The groups are shells around one centre, one inside the other: the same stretched ball of 7 dimensions in 7 sizes.
In the rows, 128 means zero.
Some rows, each with its group after it:
[ 91 116 108 114 213 111 107 108  85 181 150 120 115 116 129 193 113 151]  K
[123 108 119 113 169 107 126 117  50 164 119 120 160 122 121 185 140 135]  K
[ 89 122 117  91 195 104 116 126  89 178 136 123 145 103 136 174 110 126]  K
[ 99  99  91 131 155  84 127 124  77 153 140 160 156 140 142 166  95 123]  X
[105 109 109 103 206  93 134 120  55 172 143 123 145 119 130 183 118 137]  A
[ 95  96 109 117 148  99  94 113 103 168  98 101 142 121 126 181 117 142]  J
[ 97 110 116 101 167  93 114 132  98 175 116 115 154 103 137 171 112 130]  J
[ 98  99  95 141 163 116 108  90  86 150 168 192 142 147 140 170  94 125]  T
[108  95 102 122 160 107 116  98  55 148 126 140 154 150 122 181 120 127]  A
[ 93 129 112 108 152 119 109 123  89 158 132 157 160 121 137 165 110 105]  T
[ 91 134  91 120 176  87 134 151  64 163 131 132 141 131 136 179 105 121]  A
[ 90 117 114  97 190 116 106 108  78 169 128 116 138 121 125 184 118 128]  X
[ 87 100  95 128 146 112  93  98  91 149 121 141 141 149 128 178 104 126]  X
[ 76  90  93 122 134  99  87 101 117 150 116 144 147 142 138 164  87 120]  G
[ 82  95 100 114 142 100  99 105 114 152 135 168 161 132 146 153  83 110]  G
[123  98 116 114 161 106 128 107  49 155 126 140 170 131 125 177 132 126]  A
[ 83 116  91 148 155 113  92 114 115 163 147 161 120 134 140 177  92 137]  K
[ 75 127  83 135 169 102  99 131  88 164 116 107 109 143 125 195 106 140]  T
[ 78 129  85 145 183 119  94 114  88 166 143 132  98 145 126 198 105 146]  K
[ 66  98  87 127 155 108  85  93 121 152 146 168 132 147 143 165  73 119]  K
[ 91 124  86 149 136 108 106 129  88 151 130 159 136 147 135 177 102 123]  T
[113 114 109 117 195 115 127 105  42 161 147 141 144 135 123 189 129 133]  G
[109  93  98 117 158  77 138 125  60 152 130 149 171 137 138 165 104 120]  U
[ 80 118 105 119 178 119  93 107 111 170 148 149 126 121 138 176  97 131]  X
[ 95 131 108 105 183  96 127 143  74 173 129 122 146 111 135 177 114 125]  X
[ 98 105 104 143 152 117  90 105 102 165 127 134 126 130 128 186 115 148]  T
[ 81 140  91 134 176 115 112 129  92 163 163 174 126 132 143 174  92 119]  G
[ 72  97  95 122 177  97  90 105 123 171 138 132 120 126 140 176  85 142]  J
[104 112 101 113 178 108 130 107  48 149 150 163 158 145 131 174 111 113]  A
[ 85 138  97 102 198  85 139 155  69 173 142 131 142 116 141 174 100 118]  T
[ 77  83  97 117 157 104  86  85 113 155 131 145 139 141 136 169  87 128]  U
[101  91 103 129 152 116  96  87  81 152 125 140 143 146 124 182 115 134]  G
[ 79  91  86 136 133  89  89 114 116 155 108 126 134 143 135 174  90 136]  K
[ 97 115 111 122 194 130 100  93  82 169 156 148 125 127 128 188 117 139]  A
[ 91 142 110 105 224 126 124 116  63 174 175 156 128 118 134 184 112 124]  T
[ 67  97  87 122 132 100  89 105 126 146 133 171 151 145 147 153  70 106]  J
[ 93  98 111  95 184 115 108  87  69 156 137 139 153 136 126 176 111 119]  J
[ 74 152  97 112 203 115 117 137  83 172 160 149 121 121 139 180  98 118]  G
[ 78 142  87 113 192  89 135 151  68 164 149 147 136 131 142 174  92 113]  J
[ 71 118  97 126 166 123  86 100 118 160 154 168 126 134 141 171  86 122]  A
[ 90 107  94 140 160 101  93 119  99 170 112 105 116 132 125 193 113 155]  T
[ 83 112  94 127 176  91 100 130  99 177 110  90 113 124 127 194 110 155]  T
[111 126 113 120 189 131 119 104  52 162 154 154 141 131 124 188 130 128]  U
[112  82 108 110 141  94 119 102  61 145 108 134 178 143 126 169 119 118]  K
[105  98 100 137 159  94 109 118  88 168 122 123 135 128 130 184 114 151]  U
[113  94 108 130 144 100 112 112  82 159 121 139 157 128 131 174 118 136]  G
[ 97 116 102 105 188 103 123 116  49 159 125 118 144 139 122 187 120 125]  U
[ 74 120  77 138 156 107 105 114  89 145 150 175 131 159 140 171  82 113]  U
[ 77 106  90 136 138 100  93 117 123 157 135 162 139 134 146 163  82 123]  G
[ 86 136  88 142 179 118 112 122  76 159 159 164 119 144 134 185 102 128]  X
[ 76 156  88 137 198 127 107 129  78 168 160 150 100 138 131 195 105 131]  U
[103 123 118  92 181 105 123 128  60 168 112 106 156 115 123 182 131 123]  J
[103 121 120 108 191 113 116 120  86 179 147 138 142 102 135 178 118 135]  J
[100 101  97 115 167  95 128 110  62 148 146 166 163 144 137 166 100 113]  X
[ 74 113  94 126 186 117  92  99 106 166 156 152 115 135 137 180  90 135]  G
[ 71 131 100 116 178 125  86 113 105 168 131 126 116 128 129 186 103 129]  A
[ 82 128  91 137 162 112 106 122 101 160 156 174 130 134 144 171  90 121]  X
[ 81 121 101 110 219 111 109 109  82 177 156 127 113 123 131 191 104 142]  K
[108  84 113 109 178 105 113  88  72 160 137 139 155 130 128 176 115 135]  X
[106 123 108 106 212 106 133 119  40 170 142 119 137 127 122 194 128 136]  A
[ 99  96 105  99 176  84 124 120  65 162 112 106 156 129 127 178 114 129]  U
[ 58 132  91 117 188 111  89 122 116 172 140 128 107 127 137 183  87 131]  U
[107 100 100 134 128  93 113 124  81 152 107 134 159 137 131 173 115 128]  J

New rows. What belongs after each?
[ 95 142 106 126 187 129 112 122  75 168 155 153 127 124 131 186 117 128]  G
[ 78 116  88 119 150  86 111 137  95 157 115 129 144 136 138 170  92 119]  G
[ 82  86  96 112 154 102 104  88  99 144 150 182 162 147 144 154  79 106]  T
[ 99  74 101 104 136  72 123 114  88 148 115 147 186 134 143 150  92 111]  T
[ 78 108  78 155 136 102  92 116 112 152 134 159 123 152 139 175  85 132]  J
[ 86 130  84 148 145 115 109 122  86 147 152 185 136 152 140 171  93 113]  T
[ 92 112  89 151 161 106  98 117  93 165 131 131 114 140 129 192 109 151]  J
[ 95 105 112 103 193 111 103 102  73 171 118  97 130 126 118 194 126 144]  K
[ 68 113  84 123 176 100 102 113 103 159 151 157 126 142 142 172  78 123]  X
[ 59 119  87 120 184  98  89 123 117 174 127 110 105 129 135 185  87 141]  T
[ 96 109  97 132 173 128 102  85  65 148 150 162 133 157 124 186 112 126]  T
[105 121 103 115 189  96 139 129  55 163 152 153 152 127 136 175 111 123]  X
[ 83 106  98 132 152 125  82  91 101 154 129 143 127 146 127 182 105 131]  U
[ 69 142  84 124 187 107 115 134  86 161 158 160 122 138 141 176  86 115]  X
[ 70 151  97  99 194 103 121 148  86 170 145 139 134 118 142 173  93 108]  T
[ 97  85  91 124 150  88 118 104  73 144 131 156 160 153 135 167  96 120]  G
[102 108  89 133 173  93 130 119  58 154 146 155 143 147 133 179 105 129]  G
[ 79 158 104 106 202 125 118 134  73 169 158 151 128 121 135 181 107 112]  K
[ 85  92  97 116 132  77 107 128 114 158 111 137 162 125 145 156  87 120]  K
[ 91 116  95 118 159  90 128 132  82 155 146 170 160 132 146 159  90 108]  G
[ 69  90  86 132 155  92  82 106 129 164 123 126 119 137 138 176  81 143]  T
[ 90  99 102 121 135 102 105 111 110 151 140 178 166 130 148 152  87 109]  U
[ 75 101  92 118 179  97 101 107 106 165 144 142 128 133 140 173  85 132]  X
[ 85 163  98 124 185 119 123 148  73 167 156 158 129 123 138 180 107 114]  T
[ 80  94  84 139 129  91  97 114 116 150 129 162 145 145 144 162  79 122]  G
[ 65 147  92 123 164 117  91 137 111 167 126 129 116 127 135 182  97 122]  T
[101  83  96 130 143  88 115 106  93 151 138 166 162 139 143 160  92 125]  X
[109  92 103 108 165  84 139 115  57 150 140 160 177 136 139 161 104 113]  K
[ 80  92  92 114 141  82  99 121 103 156  96 108 147 137 132 172  96 128]  T
[ 85 122 106  95 178 100 119 127  79 163 131 134 153 122 136 169 104 111]  X
[ 90 135 101 114 165 112 120 130  76 157 142 161 151 130 138 169 104 107]  X
[ 98 128 114 119 173 120 107 122  92 172 142 145 139 111 135 178 116 130]  U
[ 85 136  84 144 151 111 115 131  87 151 157 187 137 145 144 169  89 111]  T
[116  74 121 111 159 109 107  81  82 158 133 148 167 125 130 169 118 133]  K
[101 129  99 126 218  99 131 133  54 180 149 114 113 123 126 201 122 154]  T
[102 107 101 137 155  97 113 125  96 167 137 149 142 122 140 173 105 138]  K
[ 81 100  78 139 135  85 111 123  98 145 135 170 149 153 145 161  78 115]  U
[ 83 131 106 124 166 137  87 105  96 162 135 142 124 132 126 185 114 126]  J
[122 112 127 105 195 119 126 105  50 170 142 133 155 114 123 186 139 136]  J
[107  91 116 109 170 117 105  85  72 157 132 139 155 133 124 178 121 130]  X
[111 108 111 105 188 111 128 104  39 156 136 135 156 137 121 184 129 124]  U
[106 122  99 143 176 113 117 119  70 164 151 154 129 134 131 187 116 141]  U
[ 92 112  88 142 146  93 111 130  93 158 130 148 138 138 138 174  98 131]  X
[ 85 129  89 142 173 112 108 123  94 163 159 166 121 135 141 179  94 130]  X
[ 83 121 101 119 147  98 106 136 113 165 127 146 148 116 145 163  94 118]  K
[107 129 110 107 197 101 138 134  51 170 144 135 149 117 132 181 122 126]  X
[101 117 116 115 175 124 101 107  81 168 128 125 137 121 124 187 127 136]  X
[ 82 139  98 113 198 118 122 120  74 162 174 177 136 131 142 172  94 110]  K
[ 68 153  87 130 194 110 104 146  94 177 140 119  98 126 133 195 101 138]  U
[122  98 117 115 166 113 128  98  52 152 147 167 172 132 130 170 124 120]  K
[105  98 119 112 138 106 103 112 102 162 113 136 167 114 135 165 115 124]  T
[ 83 155  90 142 171 125 109 136  82 162 153 163 117 136 135 185 105 122]  T
